The first 8 rows are patterns. Each new row is the sum of 3 different patterns, raised or lowered, with some noise. Before adding, each is slid sideways (what falls off one end comes back at the other) and multiplied by a number that may be negative. Names go in the order of the patterns.
Known rows, each followed by the names of its patterns:
-25.6  7.0  7.0  -24.6  21.9  14.0  -10.5  11.3  -19.0  -22.8  -4.4  -23.0  -0.1  15.2  7.4  -1.6  7.5  10.1  -0.9  -18.8  -11.1  10.8  12.6  -4.0  -14.2  -17.3  -1.7  -24.9 -> J450
19.7  13.0  -5.3  3.8  -4.8  -12.4  -4.6  -14.6  10.5  15.0  -12.2  -23.0  9.0  20.8  9.9  21.3  14.7  11.6  -14.4  -20.5  -20.7  -14.2  -7.0  6.4  7.7  0.0  6.8  -7.6 -> J128
13.9  -22.9  11.7  -0.9  9.1  21.0  -21.9  22.2  13.2  -13.6  -1.8  10.7  -7.2  16.9  -3.9  21.3  1.1  -18.9  24.3  -2.0  -7.4  6.9  19.4  18.3  17.7  -12.7  -13.2  -25.4 -> J17
-2.8  1.0  -4.0  -13.1  -6.4  5.1  -4.2  1.1  21.0  0.2  5.4  -10.5  -0.1  1.0  5.8  -14.8  23.1  25.1  4.8  19.3  3.8  -15.2  3.0  -5.2  -21.3  0.1  7.4  -14.6 -> J656
-1.0  17.0  -17.8  12.7  15.8  -6.8  14.8  10.2  24.8  21.0  25.3  5.2  -3.5  5.5  -1.9  14.2  -10.6  2.5  -2.4  -8.7  7.9  -22.1  -7.6  -17.1  -13.5  4.2  14.2  -5.6 -> J922
-16.7  -18.0  23.6  5.7  8.6  23.0  -3.1  5.9  -21.6  -10.1  11.5  18.5  11.7  -21.1  -12.2  10.4  13.2  12.0  -17.0  -8.5  23.1  7.0  -14.3  24.0  -3.0  24.6  -11.3  -20.1 -> J142
12.3  -18.8  17.5  -25.7  2.1  -25.8  18.7  -14.8  -24.1  -25.5  13.2  -13.4  13.3  15.1  7.0  10.2  21.8  -9.9  10.7  -10.4  -20.0  -15.3  -10.5  1.5  18.8  -22.7  7.4  -1.6 -> J837
-10.4  -1.4  12.7  -11.5  17.3  -21.1  -7.0  -14.4  10.2  -1.2  1.6  -6.9  0.3  4.6  -7.6  11.7  -25.3  22.3  -13.4  16.5  10.4  15.5  13.7  3.1  -23.5  -10.3  -11.8  14.5 -> J143

New rows. What belongs after each?
4.0  -7.5  -19.4  18.7  8.5  -6.4  0.9  1.8  10.9  4.3  -15.5  11.8  16.1  -20.2  1.0  -13.9  -9.9  2.8  8.2  20.6  8.7  3.9  -0.7  -12.9  3.8  -14.1  11.9  -0.4 -> J128 J17 J142
11.5  6.4  -12.8  -20.3  4.0  -9.7  -28.7  3.2  -6.8  0.2  11.6  -8.8  11.0  4.9  -13.8  -6.5  -9.0  -3.0  -26.2  2.6  -2.7  -16.0  -1.9  -32.8  -14.2  -1.5  -2.2  -20.9 -> J450 J17 J922
-25.8  -16.3  -23.3  -18.1  -59.9  -14.6  -30.8  -7.3  -23.3  -15.1  -14.6  -29.4  -8.0  -25.9  -13.4  9.2  -24.4  -42.2  -31.6  -47.5  -17.8  -22.4  -13.0  -0.2  -10.1  -7.2  -5.6  -11.1 -> J128 J17 J142
-20.7  20.1  -7.7  14.3  12.5  19.9  22.4  -14.1  18.1  6.1  7.1  -14.9  -1.0  -6.3  0.1  1.4  9.9  -3.2  -18.2  19.4  2.3  0.4  8.5  14.7  22.1  5.4  5.2  4.5 -> J17 J656 J922
-43.9  -15.7  -44.2  -10.9  -48.9  -44.5  -47.1  -35.9  -24.7  -12.7  -42.5  10.3  -32.0  -16.3  -49.0  -33.9  -46.5  -12.3  -31.6  -32.9  -60.7  -18.4  -2.3  -19.7  -42.4  -50.9  -22.2  -43.9 -> J142 J837 J143
7.8  -43.7  -36.3  -45.4  -17.2  -39.1  4.2  17.8  -30.9  -0.6  13.8  -25.6  -36.4  -42.0  -32.2  -1.7  -9.2  0.9  -25.8  -6.5  -36.1  -29.8  -9.5  -36.5  0.3  -32.6  -13.0  -23.5 -> J450 J17 J837
-8.0  17.2  9.6  -2.7  -15.4  -17.4  29.5  17.5  -13.4  -3.8  7.0  -17.9  -36.1  -21.4  -17.6  -0.6  39.2  9.2  14.3  28.7  -5.5  -2.4  -2.3  1.6  -5.2  7.7  22.6  -7.7 -> J128 J656 J142
-6.1  16.4  22.4  9.0  14.5  -13.6  -20.6  -14.7  -5.0  -12.3  -27.0  -6.2  -9.7  -1.0  -40.8  -31.8  -19.4  1.7  10.7  5.3  -1.4  13.1  -3.8  -33.4  22.3  -24.0  -16.9  10.8 -> J450 J922 J143
-20.7  -3.0  3.9  21.9  3.4  0.0  -10.9  13.5  14.4  18.8  -18.9  -10.2  5.5  -8.2  -8.8  7.5  -14.8  14.3  -6.7  -19.3  -14.8  -8.1  7.1  -0.8  1.1  20.0  -4.9  11.9 -> J656 J142 J837
-16.7  -8.4  2.3  6.5  -10.1  20.0  10.5  11.4  -1.6  -30.6  -20.6  4.6  -31.0  17.3  6.9  -2.2  9.1  4.3  -4.3  -11.9  -29.4  -31.1  -3.3  6.2  -4.3  1.6  -28.1  9.6 -> J450 J922 J837
32.3  -2.6  5.1  54.7  22.7  4.1  22.1  24.8  45.0  33.9  -8.2  11.4  5.2  18.8  0.0  27.1  -0.8  8.4  44.0  -24.5  55.0  25.4  6.1  13.8  32.0  -13.9  6.3  -4.5 -> J450 J17 J837
-35.7  -13.2  -28.6  -26.8  -17.5  -17.9  -6.0  -7.4  -31.1  -14.5  -12.2  -10.3  -16.1  -5.2  -10.8  5.0  -20.5  -7.0  -10.0  -25.8  -15.6  -3.5  -35.7  -3.0  -13.0  -17.9  -8.1  -21.8 -> J450 J656 J837
-2.8  -8.1  -0.3  21.2  -22.2  -5.7  2.0  9.5  13.0  -22.3  29.2  19.6  -6.6  1.6  6.0  -34.0  4.4  -24.0  1.4  1.4  -18.6  14.4  -14.9  -0.8  2.0  10.9  17.3  15.3 -> J17 J656 J922
-10.4  -17.0  0.3  -34.2  -35.4  -35.4  8.6  -21.7  -8.9  -5.3  -30.3  -23.7  -4.8  -19.5  -19.4  -4.9  -35.9  -31.4  -50.2  -22.9  25.4  -41.7  -16.2  -21.2  -18.9  -31.8  -9.5  -63.0 -> J17 J142 J837
9.7  8.5  14.4  17.3  11.5  27.8  16.6  21.9  -6.5  6.2  34.7  32.4  1.7  9.8  6.1  32.1  28.7  3.2  -9.8  31.0  3.6  2.1  2.7  14.6  38.4  23.4  33.3  -3.8 -> J656 J142 J143
-37.9  15.9  -18.5  -6.4  -13.5  -11.3  -21.9  10.3  -18.8  -29.0  26.1  -12.4  14.7  14.3  -9.4  28.6  8.4  -17.7  -24.9  14.6  -5.8  9.7  -3.5  36.2  -21.3  18.5  5.0  13.2 -> J656 J837 J143
-8.0  -25.0  -33.2  9.3  -12.5  -7.5  2.2  12.0  -28.1  -4.6  -12.4  13.4  -36.3  -3.2  23.8  25.6  -17.8  9.2  -27.9  -54.6  -28.3  -41.4  -56.3  -2.3  -20.4  -15.1  -3.7  7.7 -> J656 J922 J837
39.8  17.9  28.1  31.0  -3.5  18.6  -3.3  -8.2  4.5  -5.6  -8.9  10.8  0.8  19.1  26.2  4.3  24.1  -14.8  10.8  19.5  40.8  14.9  6.5  2.7  -14.7  -11.2  -18.0  10.0 -> J450 J128 J143
18.8  28.9  0.3  -1.6  15.3  3.2  2.2  13.9  27.3  17.0  11.0  4.8  7.3  14.0  12.2  11.6  0.6  13.4  42.2  14.0  -1.6  7.6  28.2  7.2  27.3  -2.1  39.9  35.9 -> J128 J656 J142
4.1  -13.3  -36.9  -30.1  -34.9  -23.9  -22.0  15.1  15.4  17.5  17.0  -1.8  -21.6  1.4  -8.6  -13.3  -3.4  -9.8  -21.2  4.0  -8.9  4.7  -12.9  1.9  11.1  -1.9  -23.9  6.0 -> J128 J656 J837
63.4  33.7  5.2  49.0  10.4  -14.5  39.8  -3.3  32.0  34.1  9.2  33.5  28.2  -4.9  23.8  13.9  14.2  -13.3  42.4  20.9  20.1  -16.9  28.4  -1.9  14.7  2.3  37.6  42.1 -> J450 J142 J837
-2.6  13.4  -17.9  16.9  -22.5  -18.6  -2.4  1.6  0.5  -43.4  -10.9  0.4  -8.4  8.0  17.9  -6.4  7.5  9.3  6.7  -9.0  -16.9  -6.8  -28.1  8.5  -32.8  -5.7  -27.4  7.0 -> J128 J837 J143
10.3  -11.9  29.7  8.2  9.8  -0.8  -0.3  3.2  -25.5  0.0  8.0  22.0  -1.1  2.8  -36.9  -16.7  -22.1  4.8  -25.7  28.6  -9.0  8.6  -9.9  -29.9  24.2  14.0  1.5  -40.4 -> J17 J142 J143
3.4  8.0  5.7  -30.5  -8.2  4.4  -15.7  -1.8  23.1  15.3  13.2  -5.2  -13.7  -2.5  32.3  -25.3  -23.3  -10.6  -24.3  -4.6  -13.5  26.8  25.0  16.1  17.2  10.6  -15.2  -4.2 -> J450 J128 J17
32.4  15.4  20.5  18.1  21.6  9.8  -0.2  20.0  2.9  12.5  5.6  -0.2  13.2  33.3  28.5  21.4  26.5  -5.7  37.1  32.5  8.3  31.1  36.1  59.5  31.5  38.1  16.1  -0.7 -> J656 J922 J142
-8.9  3.8  -0.5  -3.9  -2.7  -13.5  -18.9  -5.4  -0.9  8.3  -25.3  8.3  -11.1  8.7  -17.0  25.8  -12.3  -7.6  -21.2  20.9  1.8  -6.0  -22.4  19.1  4.5  7.1  1.9  25.9 -> J450 J922 J837
-5.8  4.5  -17.4  7.4  -10.8  -17.5  -1.3  -11.8  -3.1  -6.6  30.0  -17.1  24.7  18.2  25.0  10.7  8.4  -12.4  -5.7  -10.8  0.9  -12.4  -9.7  -3.7  -27.3  11.2  -10.6  -34.4 -> J450 J922 J143
26.5  44.7  20.4  10.0  -7.8  2.0  12.3  54.7  23.8  16.9  34.1  20.0  36.5  -22.0  13.2  11.3  35.4  19.7  5.0  -3.2  9.8  -2.3  -17.1  35.8  4.0  21.4  26.9  43.1 -> J450 J922 J143
43.7  -8.3  10.9  -3.1  -13.1  11.7  -8.8  30.3  29.2  -1.4  24.9  25.3  15.3  23.1  -19.2  -4.0  -9.9  16.2  18.9  12.4  24.5  11.5  12.5  29.8  -11.9  8.5  25.5  29.0 -> J450 J17 J142
-0.9  -23.0  -4.2  16.7  4.0  -16.1  -8.0  -16.7  5.4  -13.1  -20.4  19.2  -4.9  -20.5  17.3  34.0  -22.4  -7.9  -28.8  -39.4  -14.3  -17.8  13.8  31.8  14.8  12.8  11.7  -0.9 -> J450 J128 J143
-53.2  6.3  -20.4  -4.7  -22.7  12.8  3.6  -32.9  -16.5  -14.7  -7.9  -11.0  -32.3  -43.7  30.4  -6.5  13.1  -7.7  5.1  19.8  -15.5  -51.4  6.6  -14.6  20.3  -38.1  -38.8  -12.8 -> J450 J142 J143
2.8  -13.5  18.9  4.9  -8.4  3.1  -16.1  -11.2  6.1  -10.6  -11.0  -7.7  -1.9  -5.8  4.6  -0.5  -5.1  -0.6  -7.2  2.8  12.7  -3.1  5.4  -15.5  0.1  -13.9  -10.5  14.7 -> J450 J922 J142
-12.5  17.5  -43.1  -22.7  -5.3  -6.8  -22.3  1.9  -8.8  -4.4  -3.5  -20.0  14.6  -43.0  -13.0  -14.2  -20.0  -34.7  -12.7  -14.5  9.6  -4.8  26.3  -17.5  8.9  -14.9  -23.5  2.9 -> J128 J17 J143
-29.9  30.8  41.8  -7.8  9.5  12.4  6.8  -1.3  8.5  -12.2  -17.2  19.6  35.7  -2.3  -17.4  7.2  -15.2  -4.6  -5.0  6.1  45.5  33.9  9.5  -28.0  30.9  -43.9  -51.6  8.0 -> J450 J656 J142
36.2  -20.3  -1.7  20.6  2.2  -21.5  -16.1  -32.7  43.0  14.6  21.3  -30.8  30.8  -10.5  29.3  -15.3  -6.0  1.0  0.3  11.9  21.5  -11.2  8.7  -15.0  -24.4  -14.7  -20.5  -5.1 -> J17 J142 J837
44.9  40.2  9.4  1.6  47.9  37.2  37.0  52.4  53.0  59.4  14.4  17.9  70.3  36.8  -1.3  10.7  -6.8  33.1  21.7  27.7  60.1  49.6  42.4  20.1  46.6  21.6  3.7  26.1 -> J450 J128 J17
-30.0  4.2  -19.5  11.5  -3.6  -37.9  1.1  -4.3  -31.7  8.7  -19.9  2.6  30.5  5.3  26.5  -43.0  -11.5  6.2  -46.1  6.8  -6.9  12.0  -12.3  -33.2  -32.7  -12.6  24.9  24.3 -> J17 J922 J142
-44.3  -37.5  1.3  4.2  -39.5  -3.6  -38.6  -33.5  -34.7  -45.2  -21.4  -60.9  -29.6  -18.8  -18.8  -45.6  -42.5  -31.3  -29.9  4.7  14.0  -41.7  23.2  -24.1  3.3  -18.3  -20.4  3.3 -> J17 J656 J922
5.5  -23.0  -12.5  0.3  14.3  -16.7  45.0  10.4  0.1  3.5  -11.4  -44.6  -26.0  -19.6  -3.0  1.6  27.2  -1.6  21.5  19.6  12.7  -33.1  7.4  0.4  23.6  -4.8  -11.4  -20.6 -> J450 J656 J837
8.4  -6.6  3.3  2.7  11.7  21.8  16.3  15.7  9.1  -18.9  35.5  -12.6  1.3  -14.4  10.6  -12.9  17.8  -0.7  31.5  0.8  9.8  4.0  26.5  -15.3  6.5  5.2  -18.4  9.6 -> J656 J837 J143
-24.6  11.4  6.0  30.8  4.7  2.2  20.9  12.9  -1.9  36.0  18.5  18.7  -14.1  -1.0  -31.8  15.8  -2.0  34.2  -11.4  21.1  26.1  33.5  -4.6  34.3  -22.4  -14.4  -15.3  -23.8 -> J128 J837 J143
24.5  -37.0  17.2  -21.7  -2.4  -23.8  -39.7  -25.1  4.7  16.6  10.4  -6.4  20.0  -0.2  -17.2  -17.2  -22.4  30.3  7.9  4.3  -33.3  -23.0  -7.7  3.0  9.3  -11.5  5.1  5.7 -> J128 J142 J143
1.9  21.1  17.5  -7.6  -26.9  0.5  9.2  -20.1  -22.7  -15.5  24.2  -5.3  29.9  -8.6  -12.3  18.3  -4.9  -24.1  6.4  -12.5  5.3  20.3  -22.6  -1.8  -18.1  11.7  -9.4  -19.1 -> J450 J142 J143
-32.9  -19.3  -4.1  -24.8  -11.0  -22.4  -10.7  -11.5  8.0  -22.0  -29.9  -43.4  -25.5  -16.0  -46.2  2.6  -13.1  -21.4  -16.3  -33.1  -36.4  -32.7  -26.1  -26.6  -24.4  -15.7  -34.1  -13.6 -> J128 J17 J922
-3.7  1.1  -14.1  5.5  -31.4  0.9  11.4  17.5  -6.8  -9.9  10.3  11.3  43.2  26.8  5.7  -7.5  5.2  -17.4  -18.1  19.0  -9.0  40.8  -18.3  -23.5  -15.3  -12.2  23.8  -14.5 -> J128 J922 J142
-9.2  3.6  1.9  -22.3  33.1  38.5  12.0  34.5  -4.9  -3.4  -0.1  -15.9  -14.2  -6.2  29.1  -2.6  15.7  -4.5  10.7  -5.2  8.7  15.8  -2.8  23.4  21.2  32.2  3.2  5.1 -> J656 J922 J143
-2.9  2.3  18.2  23.8  28.0  2.5  5.8  -3.4  -6.2  -22.4  -6.2  0.6  4.2  -0.7  -0.8  3.9  4.3  6.9  9.4  -15.3  9.2  21.5  5.2  -4.6  12.1  -6.7  22.2  0.5 -> J656 J142 J837
54.9  30.5  16.1  64.9  31.9  40.8  54.1  41.2  27.2  55.1  28.1  56.2  44.2  54.2  55.7  25.3  37.5  65.1  13.7  50.5  22.8  53.0  20.7  56.3  26.6  66.1  1.2  32.9 -> J450 J656 J837
-8.1  -1.1  -5.4  16.8  -5.5  10.2  10.3  13.8  -7.4  -2.5  16.1  -24.7  -10.4  2.3  -19.8  -16.0  -13.2  6.7  21.0  14.1  9.6  -10.5  13.9  8.6  -19.3  14.3  -10.0  10.2 -> J450 J837 J143
14.1  0.8  28.3  36.0  -19.6  24.0  27.2  4.0  -5.1  29.5  -9.1  35.0  32.6  -5.3  8.1  1.7  -30.3  6.4  -2.1  -6.2  -4.0  -7.9  38.8  -3.5  -9.4  -3.2  16.9  22.1 -> J450 J656 J143
26.0  55.6  27.4  -6.1  23.9  5.9  16.1  26.4  -18.8  -12.8  11.5  17.7  25.3  -10.6  15.4  -16.2  23.5  -3.3  3.3  21.5  20.9  36.0  -11.0  14.1  12.5  35.5  31.5  16.6 -> J922 J142 J143
13.5  -7.2  1.7  32.4  -14.8  -4.8  0.6  0.7  3.9  24.5  31.2  4.2  37.7  42.6  27.6  13.0  -4.4  12.0  30.6  15.0  -20.2  28.8  19.7  -15.5  11.2  12.4  2.7  -22.2 -> J450 J656 J922
-6.8  -3.7  -10.7  -12.9  -4.6  -19.1  11.0  -21.7  1.1  9.8  10.6  6.1  8.4  -15.8  17.5  -8.3  -2.1  -3.9  5.0  -10.4  22.3  15.8  22.9  2.3  16.8  10.2  8.7  -15.7 -> J656 J837 J143
-33.8  -14.0  10.0  -12.2  -22.6  1.2  -27.0  -3.7  -25.2  -30.2  -20.0  -28.7  -4.2  -15.1  -4.5  2.7  -23.7  -12.1  -25.6  -9.3  -6.5  -4.6  -9.1  -28.9  -21.9  -14.2  4.8  2.7 -> J450 J922 J142
-9.7  -16.5  -13.1  -21.4  2.7  -29.8  -21.8  -14.6  -15.4  -11.3  8.3  -11.1  -5.6  -12.0  -30.3  -14.6  8.5  -17.8  5.7  -27.0  -10.7  -3.9  -32.3  -11.5  -38.1  -27.6  -26.1  -11.5 -> J656 J922 J143
13.1  34.6  4.1  4.2  17.8  55.5  -6.0  -20.9  -12.1  -9.4  -13.0  -1.2  17.0  36.6  5.0  30.4  7.7  5.8  -26.3  0.4  -10.4  9.5  -26.5  -18.1  6.0  -7.3  9.3  31.3 -> J128 J922 J837
19.7  -14.4  -12.7  -32.4  -32.0  3.9  -6.8  -24.5  -13.2  22.3  1.9  0.4  -6.4  -21.4  -10.1  -10.9  -30.0  -7.4  -12.9  20.9  8.4  -31.0  26.1  -1.5  -27.7  -15.6  -16.0  -17.7 -> J17 J922 J142
